There are 5 ways to turn a row about zero (a turn may also mirror it). The second row of each pair is the first, turned, with some noise. The first 45 pairs use one turn. New pairs use 2 turns, one after the other, and a turn may come again.
(in the rows, 128 means zero)
Known pairs, each followed by its turns in order:
[ 71 134 149 115 104 132 113 107]
[135 171  97 110  98 150 144 144]
z106

[128 110 116 151 129 108 102  71]
[133 123 148 172  85 110 112 105]
z642

[109 154 192 136 101 161  94  94]
[122 134 119 156 195 111  79 168]
z263

[147 157 126  96  93 139  77 110]
[114 118 138 190 142 140  87 113]
z263

[108 107 117 168 172 105 125 123]
[146  91 128 180 129 152 122 120]
z68

[172 110 139  99 158 196 103  70]
[104 110 135  87 183 105  71  71]
z68

[137 130  73 149  92 167 128 155]
[ 79 157 134 131  91 146  89 150]
z68

[ 81  67 109 146 145  77 133 103]
[130  99  76 202 126 134 152 107]
z68

[108 182 122 158 148 140 136  91]
[154  85 113  99 126 155  98 158]
z68

[144 113 111 102  64 174 110 135]
[112 103 147 132  64 128 126 178]
z106

[102 145 115 122 127 160  85 134]
[105 149  92 133 126 149  98 150]
z67

[ 96 136 145 114 158 156 149 132]
[129  99 135 101 125 160 147 105]
z68

[114 152 152  63 140  86 135 126]
[177 141 164 127 135 144  78 107]
z67

[113 112 140 137 113  96 139  44]
[ 80 141 143  98 183  90 121  95]
z263

[146 185 137 112 133 139 133 175]
[ 96 119  88  85 140 154 127 156]
z642

[ 88 178 190 116 131 110  85 140]
[117 197 137  77 139 176 136 124]
z106

[161 133 167 130 105  98  96 115]
[127 126  94 145  77 145 160 113]
z642

[ 88  93 132 125 184 150  93 114]
[104 118  97 111 161  90  75 147]
z67

[ 94  81 163 141 115 129 115 155]
[143 171 135 153  84 147 103 106]
z106

[ 72 117 127 187 161 139 137 138]
[178  82 158 113 135 101  98 153]
z642

[176 152 132  67  93  74 122 176]
[170 190 190 178 109 146 126 113]
z67

[112 158  71 134 134 158 150 151]
[122 121 142 131 123  74 184 127]
z106

[126  49 187 151 137  92  98 155]
[121  55 163  83 121  84 117 180]
z263

[150 175 112 138 142 149 165  78]
[133 132 110  70 129 155 161  83]
z67

[110 138 132 113 117 146 110 153]
[132 150 136 109 101 137 131 110]
z68

[114 158 171 132 113 129  94 106]
[120 110 107 149 114 160  93  96]
z67

[110 160 166  96  91 106 152 108]
[152 134 105  61 112 146 122 136]
z106

[132 136 134 137 165 118 135 120]
[113 122 143 105 138 116 117 108]
z67

[122 123 107 163 159 106 101 128]
[137  93 139 127 147 127 176 119]
z263

[104 140 128 153 147 126  84 147]
[ 77 129 128 139 133 138  97 139]
z67

[108 120 124  89 143 101  85 128]
[157 126 116 135 102  94 137  85]
z68

[129 161 152 122 146  91 142  78]
[111 151 114 140 154  69 137 103]
z263

[ 85 160 108 124 127 149  88 135]
[154 130 118 104  75 146 103 113]
z68

[ 64 105 134 197  96 128  98  99]
[150 210  91 167 113 112 111 163]
z106

[153 148 117 130 107 147 126 152]
[112 117 163 116 120 108 128 147]
z106

[128 122 139 134 154  92  67  80]
[ 91  86 155 160 172  92 149 120]
z263

[104 103  91 141 122 110 136 108]
[149 132 150 169 140 117  99 121]
z642

[142 122 134 192 118 147 140 112]
[166 140 157 111  85 142 106 142]
z642

[101  82 106 114 144  84  76 112]
[ 73  62 143 124 137 127 151 115]
z263

[147 144 137 132 145 125 143 117]
[111 127 141 128 111 140 134 148]
z642

[ 89  96 152 107 105 152  82 145]
[117 166 137 145  72 171 134 136]
z106

[129 138 112  73 161 143 122  97]
[158 168 106  96 157 123  98 111]
z67

[153 157 124 143 148  89  83 153]
[109  79  96 132 104 165 116 113]
z642

[107 160 106 105  97 177 105 128]
[110 157  94  94 139  89  97 113]
z642

[138 112 152 125 127 151 120  93]
[106 146 155 131 149 119 114 149]
z263

New pairs, each followed by its turns in order:
[147 142 136  90  94 149 135 156]
[123 119 155  98 127 101 106 167]
z67 z106

[104 110 148 163 130 131 153 201]
[139 193 125 147 120 151 183 123]
z67 z68

[133 130 118 216 115 152 161 121]
[148 181 136  93 103  94 116  71]
z263 z67

[107 155 159 150 184  89 164 131]
[154 148 183  99 141 170 170 121]
z68 z642

[145 158 113  91 126 109 145 109]
[135 126 115 167 165 148 148 122]
z68 z642

[130 129 128 161 139 160 139 121]
[128 117 135  93 129 104 132 105]
z68 z642

[150 108  90 117 135  95 145 149]
[103 152 137 108 140 125  80 110]
z263 z263

[125 133 114 125 128 180 144  80]
[146 156  85 160 148 128 151 152]
z263 z263

[119 148  94 118 157 158 109 113]
[132  98 153  89 130 131 134 160]
z106 z67

[108 148 140 118 177 144 124 139]
[163 132 106 100 109 148 145 112]
z263 z263

[157  95 129 115 116  99 136 115]
[129 116 155 142 100 158 139 150]
z67 z642

[155 118 157 114  86 123 157 198]
[148 111 143  79 121 164 181 166]
z68 z68

[150  87 163 110 145 154  77  87]
[120  94 148 130 157 123 176  66]
z67 z263

[164 101  84 177 112 129 116 131]
[126 142 166 172 168 134  94 147]
z642 z263

[121 124  41 152  65  73 145 114]
[128  88 119  81  47 133  63  98]
z642 z642

[139 107 157 101 143 156 175 159]
[123  91 112 101 147 162 172 109]
z68 z68

[ 82  85 129 121 145  83 101 164]
[ 80 109 136  70  90 160 115 130]
z263 z263

[172 139 175  99  63 115 122 163]
[127 175 110 124 172 152  93 194]
z67 z68

[158  93 106 157 114 110  95  78]
[131 157 148 172 186 125 145 148]
z68 z106

[125 137 183 149 126 135 113 158]
[149 165 121 145 101 135 109 165]
z67 z106

[150 179  82 177 161 103 158 142]
[127 200 163 168 133 156 152 106]
z68 z68

[162 151  94 139 125 131 100 160]
[176 176 134 124 127 126 136 137]
z68 z68

[149 139 132 104  68 133 136 127]
[135 113 167 127  83 160 119 131]
z106 z106

[ 99 121 149 170 150 123 126 122]
[121 131 122 119  78 117 156 132]
z263 z263

[145 111 109  79 106 161 127 147]
[ 99 175 101 136 143 151 155 120]
z106 z68

[ 72 121  96 108 165 123 194  98]
[ 69  80  95 157 138  88 119 170]
z106 z68

[113 166 134  63  87 126 173 167]
[147 139  75 147  94 159 204 116]
z642 z263

[131 107  98 140 134 114 112  66]
[138  97 146 155 123 137  86  83]
z68 z642

[141 127  43 126 141 166 130  95]
[191 111 163 155 171 167 116 149]
z106 z642

[105 165 113 148 128  86  87 158]
[ 82 190 120 128 106 124 136 115]
z67 z106

[160 105 105 125 143  93 150 135]
[154 115 101  95 109 143 102 144]
z263 z106

[151 152 135 157 120 134 139 137]
[107 141 160 121 122 138 129 107]
z68 z106

[134 106 105 157 182 135 114 108]
[151 159 107 135 176 136 142  96]
z642 z68

[ 87 110 124 132 141 121 180  80]
[123 137 157 128 120 153 157  60]
z106 z263

[ 80  96  88  85  95  79 121 111]
[131 156 112 164 209  90 118 131]
z642 z106

[141 146 140 132 129 103 138 132]
[133 128 143 141 148 133 143 110]
z263 z67

[133 151 157 176 116 120 124 199]
[113 160 122  66 159 181 107 130]
z106 z106

[151 127 115 126 109 116 210 129]
[131 178 145 110  82  90  89 132]
z67 z263

[147 119 115 136 147  69 121  97]
[168 124  76 121 140 145 107 112]
z263 z106

[135 110  93 138 146 100  85 151]
[ 95  97 127 169 128 145 151 104]
z68 z67

[106 146 161 202 134 154 102  68]
[ 87  49 170 106 144 153 150 152]
z263 z642

[ 88 152 133 115 167 143  93 164]
[150  95 122  73 103 160 119 110]
z106 z67

[ 86 109 116 123 115 101 134  89]
[124 126 165 131 100 132 167 158]
z67 z263

[133 140 124 132 106 126 100 193]
[119 144 103 166 125  92 172 142]
z263 z67

[126 125 127  99 126 129  70  96]
[126 105 123  95 167 129 153 163]
z263 z263

[124 168 106 130 131 149 165 123]
[163 125 169 125 156 128 125 135]
z106 z67

[124 119 100 152 122 155 105 161]
[105 166 129 114 113 129 121 164]
z68 z106

[ 93 115 155 161 143 134 148 130]
[135 167 150 122 130 157 143 157]
z68 z263

[110 142 133 114 162 150 102 131]
[135 142 145 141 122  85 133 108]
z263 z106

[229 138 125 127 139 114 189 134]
[130 118  79  87  39 146 100 162]
z642 z67

[116  92  90 132 113 122 125 147]
[100 135 107 117 144 109 127  89]
z642 z67

[125 152 172  98 148 102 105 115]
[118 119 126 133  73 102 128  94]
z67 z642

[ 95 162 111 154 177 130 151 143]
[148  89 121 112 156 136 163  82]
z642 z642

[ 91 127  90  40 174 132  76 125]
[ 60 210 134 126 137 150  76  95]
z67 z67

[102 117 131 134 178 141 104 131]
[111 142 180 127 158 126 117 137]
z68 z263

[142 128 137 154 146 148 193 120]
[131 137 146 136  60 117  97 126]
z642 z67

[135 142  64 125 158 158 115  98]
[128 121 101 190 164 123 105 153]
z68 z67

[ 91  71 143 177 150 126 118 138]
[ 72 114 110 127 138 175 155  92]
z106 z67

[160 127 107 146  83 141 146 143]
[ 88 140 105  89 110 117 109 130]
z642 z642

[ 95  80 159 157 138 139 125 221]
[115  77  80  85  57 149 150  93]
z68 z67

[112  90 114 134 150 113 118 188]
[147 129 115 113 190 151 112 162]
z106 z68

[103 175 174 156 153 143 114 117]
[124 149  71 123 113 127 106  78]
z67 z68

[116 154 162 106 144 121 157 159]
[124 158 140 119 147 136 172 158]
z68 z642

[133 140 119 152 110 126 155  80]
[113 106 123 153 159 161 108 100]
z106 z642

